The rows are grouped in 4 ways, from coarse to fine. Each group lies inside one group of the grouping before and may be the whole of it. The rows also spread widely along 14 directions, which tell nothing about the answers.
In the rows, 128 means zero.
Some rows, each with its group in each grouping after it:
[127 129 124 109 106 118 123 146 165 172 110 178 141 125 143 160 115 134
 154 123 132 134 134 126 123 137 165 129 145 200 191 135]  q668 zisa milu q460
[135 128 103 101 145 119  90  99 120 136 142 183 147 112 159 111  97 159
 169  96  84 144 145 125  82 132 169 112 160 199 123  96]  q671 Miz Bod q616
[121 109 137 147 139 127 142 155 137 134 161 117 119  81 133 140 165 157
 145 156  96 126 147 133 105 143 124 103 137 139 148 125]  q668 zisa zut q228
[121 101 118 143 136 144 103 155  86  69 121  76  93  89  68 162 184 131
 118 147 125  76  64 131  91 135  82 117  97  91 146 105]  q671 Miz Tuvor q362
[131 163 170 146 126 124 142  69 115 145 130 170 111 107  74 128  89 132
 115 122 164 131 140 130 161 117 130 164 153 160 122  81]  q668 zisa zut q385
[ 97 131 156 157 141 106 139 137 154 107 151 114  86  69 115 115 156 135
 144 153 122 130 138 127 125 127 126 115 146 118 137 123]  q668 zisa lerog q531
[ 98 151 134 156 118 105  50  80 115  76 102 129  89 126 110 141 141 125
 152 133 152 122  86 140 101 172 149  95 142 157 155 129]  q668 mene keke q551
[148  99 130 139 119 166  76 174 128 118 121 145  88 120 113 174 141 152
 151 108 135 105  61 135  72 165 102 111 146 144 109 129]  q668 mene Befez q970
[119 148 119 122 137 120 147 114  84 139 165 138 103  88 113 118 147 146
 164 119  86 136 123 147 105 105 104 149  92 141 119  93]  q668 zisa milu q694
[139 150 119 140 110 124 172 130 112 149 128 141 141 124  81 177 110 140
 138  99 132 128  86 140 114 135 131 157 126 181 125 112]  q668 mene keke q302
[172 114 131  74 112 144 152 113  85 203 153 229 121 109 114  96  93 192
 114 131 102 154 154 154  58 140  71 189 139 191 140  66]  q671 Miz bamun q701
[ 92 130  86  87 130  91 145 149 145 110 134 125 115  75  90 151 174 127
 164 123  85 144  97 137  93 110 117 167  94 146 172 108]  q671 gure mipid q971
[145 104 150 139 119 170 147 194 160 182 132 152  98  94 117 147 117 133
 138 118 142 105 118 109 141  95 116 144 145 137 105 125]  q668 zisa lerog q178
[131 150 121 154  84 131 122 152 118 140 103 131 120 142 158 149 103 123
 157  89 141 122  84 129 115 158 147 108 138 175 141 140]  q671 Miz bamun q701
[128 139  85 138  97 100 158 123 127 129 152 137 135 120 135 133 154 127
 144 126 105 167 124 134 127 118 159 119 128 168 173 135]  q668 zisa zut q385
[126 167 125 136 130  86 138  79 101  78 152 158 145 128 107 164 127 139
 141  95 115 153 101 151 111 174 139 123 139 172 170  97]  q668 zisa zut q385
[127 127 133 103 150 143  85 110 117  93 127 196 111 113  90 160 134 123
 141 109 129 111  90 125 130 111 114 137 132 143 164  90]  q668 zisa lerog q531
[115 164 153 129 183 103 142  89  97 127 148 136 141  80 113 109  75 139
 175  92 100 108 144 128 116 100 163 131 127 165  81  86]  q668 mene keke q551
[108 139  92 140  81 143 124 147 121 101  94 172  92 126 100 124 127 116
 139 132 133 142  62 127 113 107 114 144 139 159 170 133]  q671 Miz Tuvor q362
[133 149 105 182  88 119 160 119 101 101 142 106 137 143 113 185 173 120
 116 130 132 142  88 140 155 159 140  96 126 149 187 139]  q668 zisa milu q694
[163 130 112 120 129 106 156 133  94 103 125 132 150 110  77 141  89 126
 120  97 140 112  92 131  96 112 151 147 126 153 129 106]  q668 zisa zut q385
[119 121 117 187 116 184 135 160  89 108 139 135 135 121 149 148 152 158
 147 163  78 117 104 129 115 142 116  64 149 153 160 137]  q671 Miz Tuvor q362
[ 94 115 140 126 145 143 113 139 157 148 117 126 126  75  73 182 153 170
 151 156 108 106 129 129  94 146 117 143 143 174 140  95]  q671 Miz Bod q616
[155 157 132 141 100 118 149  91 122 168 148 176 127 139 133 135  99 128
 127  91 148 157 134 127 158 130 152 139 154 178 132 106]  q668 zisa lerog q531
[107 150  69 123  67  79 112 150 139 160 112  72 108 133 131 190 183 112
 185  91 130 140  73 147  98 152 157 136  68 175 163 150]  q668 zisa milu q460
[150 127 181  86 166 106 120 103 116 175 143 181 113  86 134  87  69 144
 138 104 137 105 171 127 106 122 132 152 135 155 116  82]  q668 mene keke q551
[124 136 107 118 128 126 147 136  97  92 118 185 134 113 102 118 107 119
 140 132 110 124  90 131 109  92 135 131 125 160 184 128]  q668 mene keke q302
[119 126 153 131 143  80 121 118 137 137 135  86 116  76 109 126 138 135
 136 144 139 104 156 129 109 140 156 121 123 136 141 111]  q668 zisa lerog q178
[175 115 130 144 110 130 209 154 141 167 140 123 147 102  52 172 108 132
  83 112 164 122 116 117 150 104 136 173 150 150 109 104]  q668 zisa lerog q178
[ 97 141 128 120 138 116 151 106 152 161 157 138 110  81  49 193 176 173
 158 127 101 151 118 153 102 147  94 185 122 176 118  79]  q668 mene Befez q970
[100 137 146 138 134  97 173 158 151 149 148  92 100  65 138 110 143 132
 155 122 109 124 146 124 124 123 124 135 120 128 124 116]  q671 Miz bamun q701
[190 112 146 130  98 147 110 133  69 156 126 144  92 131 140  93  97 109
  98 118 177  95 120 122 137 110 121 123 111 111 138 118]  q668 zisa zut q385
[138 123 124 122 107  93 138 142 151 175 128 106 128 101 113 150 127 144
 142 119 143 129 137 133  95 145 157 144 127 172 133 122]  q668 zisa zut q385

New rows. What belongs after each?
[118 132 100 149 105 108 142 172 122 124 142 111 117 101 141 130 139 153
 176 127  89 143 102 145  59 146 143 105 125 165 131 147]  q668 zisa lerog q178
[ 69 127 113 131 118 148 107 135 174 132 107 178 123  95  69 187 175 156
 166 186 100 140 115 134 115 119 130 138 148 196 199 125]  q668 zisa lerog q178
[114 130  86 124  62  91 176 178 167 157  98 130 101 107 134  90 123  98
 130 136 146 153 114 114 126  88 153 155 128 157 185 160]  q671 Miz Tuvor q362
[ 91 112 120  88 144  94 102 135 153  98 112 114  91  59  70 134 169 119
 140 149 124 113 111 127  99 110 116 163 105 119 169 101]  q671 gure mipid q971
[ 97 141 170 154 133 104 149 144 129 103 106 107 108  74  69 136 121 135
 129 173 147  95 117 136 105 137 125 133 132 135 168 123]  q668 zisa lerog q531
[156 131 116  98 115 117 107 105 140 148 114 170 136 149  97 199 123 104
 122  64 172 118  85 119 158 134 150 154 127 174 161 104]  q668 mene keke q551
[ 81 149 137 132 153 127  97 118 112  56  76 183 163 102  80 146  90 138
 164 175 108  96 105 132  91 119 171 101 152 195 220 126]  q668 zisa zut q385
[144 124 112 144  98 128 104 130 117 127 122 144 110 127 132 124 126 123
 133 130 144 130 109 125 117 123 153 107 142 152 150 137]  q668 zisa lerog q531
[152 115  91  89  85 140 146 162 113 144 115 222  91 112  96  81  95 130
 126 135 129 156  93 135  84  69 103 184 131 162 158 124]  q668 zisa milu q460
[153  88 113  91 109 127 128 155 172 215 156 162 104 100 125 148 160 167
 140 124 118 153 147 134  88 139 114 161 136 173 130 113]  q668 mene Befez q970
[101 118  77 160  65 122 102 149 135 135 113  56  71 103  47 193 223 146
 145 164 141 141  63 155  73 154 102 152  94 145 129 136]  q668 zisa zut q228
[105 134 158 163 130 125 141 122 143 138 138  94 133  95 109 185 167 151
 131 157 120 118 141 133 141 179 129 110 141 151 165 111]  q671 gure mipid q971
[126 147 181 155 109 119 128 125 148 150 131 162  96 113 134 137 105 150
 138 125 154 136 134 138 118 180 123 127 167 164 141 119]  q668 zisa zut q385
[119 182 125 150  95 138 167 120 113 128 125 176 109 141 102 172 103 122
 151  60 134 147  57 135 148 138  99 167 136 172 123  98]  q671 Miz Tuvor q362
[147 123 165 179 122 145 152 140  88 106 126 105 104  95  98 110 105 141
  95 146 152  97 112 127 114 144 106 114 156 114 109 110]  q671 Miz bamun q701
[103 124 101 130 110 120 127 144 167 149 134 129 124 105 132 167 171 148
 161 123 102 149 119 129 109 148 137 125 142 178 153 123]  q671 Miz bamun q701
[124 117 164 147 172 154 105 136 152 129 111 119 144  93  75 201 112 136
 144 111 147  69 109 107 143 125 157 116 156 158 101 105]  q668 mene keke q551
[115 106 125 144 107 109 109 161 178 172 133 110 127 103 177 139 163 145
 159 163 115 132 168 121 113 153 180  76 148 171 182 160]  q668 zisa lerog q178
[166 128 119 153 127 122 134 116  94 130 141  96 152 125 130 148 118 115
 123 101 140 105 123 117 149 118 177  94 126 143 124 119]  q668 zisa milu q460
[131 150 138 161  87 122 136 154 107 152 104 149 134 129 162 113  69 151
 163 141 127 130 127 143  75 161 167  99 153 200 155 156]  q668 zisa zut q228
[ 85 160 138 169 131  89  66  87 108  68 117  67  93 106 103 161 170 113
 163 128 141 102  91 139 120 164 153  88 108 127 147 120]  q668 zisa lerog q178
[101 146 110 154 125 157 117 156 140 129 112 143 142 124 147 176 133 106
 187 109 107 108  99 108 172  88 177  91 127 171 161 149]  q668 zisa milu q694
[134 135 117 136  65  95 109 155 158 167  94 138  97 131 166 103  94 112
 152 117 169 144 122 126 104 140 180 122 146 178 156 165]  q668 zisa zut q228
[133 149 128 166 115 141 126 119  98 132 142 133 131 134 148 152 132 120
 151 110 120 119 114 125 159 126 155  88 127 154 147 127]  q668 zisa lerog q178
[132 130 184 209 116 130 214 174 100 124 156  57 117  85  86 167 156 156
  98 175 135  96 120 146 124 179  90 106 128 107 144 129]  q668 zisa lerog q178
[153 113 126 178 103 174 146 151 126 159 142 133 158 133 159 167 132 152
 124 145 112 131 136 117 149 154 154  76 173 172 149 139]  q671 gure mipid q971
[ 96 149 120 127  88 154 122 137 141 173 108 175 119 130 126 185 150 137
 166 136 110 140 104 136 142 141 116 144 120 191 196 123]  q671 gure mipid q971
[157 130 163 139 149  95 145 132 109 124 133 106 142  98 144 111  84 116
 121 110 150  89 150 117 132 130 175  99 137 131 137 121]  q668 zisa milu q694
[141 102 109 181 115 179 134 122 130 126 155 140 135 114  73 187 181 167
 106 173 116 144 116 126 138 130 124 105 176 159 133 116]  q668 zisa lerog q531
[132 115 122 111 135 125 138 152 107 162 149 139  98  67 139  61 101 164
 158 131  87 130 151 132  57 104 117 144 128 148  87 102]  q671 Miz Bod q616
[134 127 178 114 139 134  63 133  91  92  75 124  94 112  76 172 104 124
 123 103 182  48  61 134  88 176  92 139 114 124 146  87]  q671 Miz bamun q701
[116 148 124 135  89 117 129 155  75 122 118 131  90 118 123 128 138 135
 158 142 119 117  81 158  73 148  98 128  84 144 182 135]  q668 zisa lerog q531
[116 129 165 139 145 153 180 174 158 173 165 167 114  81 141 148 137 150
 159 128  94 127 148 124 152 113 104 133 141 147 139 115]  q668 zisa milu q460
[146 141 148 157 134 159 151 156  80 126 132 153 137 110 109 144  76 166
 155 116 106 106  97 142  79 138 121 119 146 170  98 112]  q668 zisa milu q460
[117 126 146 115 136  91 167 151 141 117 149 151 102  73 112 109 135 144
 133 144 114 139 135 141  92 134 107 148 134 134 168 115]  q668 zisa milu q694
[179  95 145 117 143 133 153 155 148 101 137 183 139 109  88 153  99 122
  82 103 160 112 106 108 140 118 132 136 179 131 152 106]  q668 zisa lerog q178
[143 141  93 145  78 136  86 118  75 141 105 109  95 140 144 111 122 111
 148 100 145 118  85 128 113 118 144 115 104 148 116 126]  q671 Miz bamun q701
[100 146 129 174  95 119 115 128 145 121 101  84  82  89  80 130 125 136
 144 143 153 136  96 131 100 140 140 141 153 149  87 126]  q671 gure mipid q971
[ 98 135 161 125 155 108 126 139 132  79 110 128  96  63  85 110 108 121
 138 139 132 101 109 124 106 118 120 143 138 117 141 104]  q671 gure mipid q971
[133 103 125 156 119 124 119 168 135 136 150  82 101  93 146 135 169 136
 145 140 119 114 126 124 109 138 140  88 125 120 128 142]  q668 zisa lerog q178
[116 142 171  96 158  81 115 101 149 126 125 176 132  95 122 134 102 124
 142 115 139 111 154 125 132 141 156 134 142 163 189  97]  q668 zisa lerog q178
[119 121 135 170 129 190 149 183  72 143 135 111 113  93 140 122 135 146
 158 155  83  82 112 123 120  97  98  95 107 124 124 125]  q671 Miz Tuvor q362
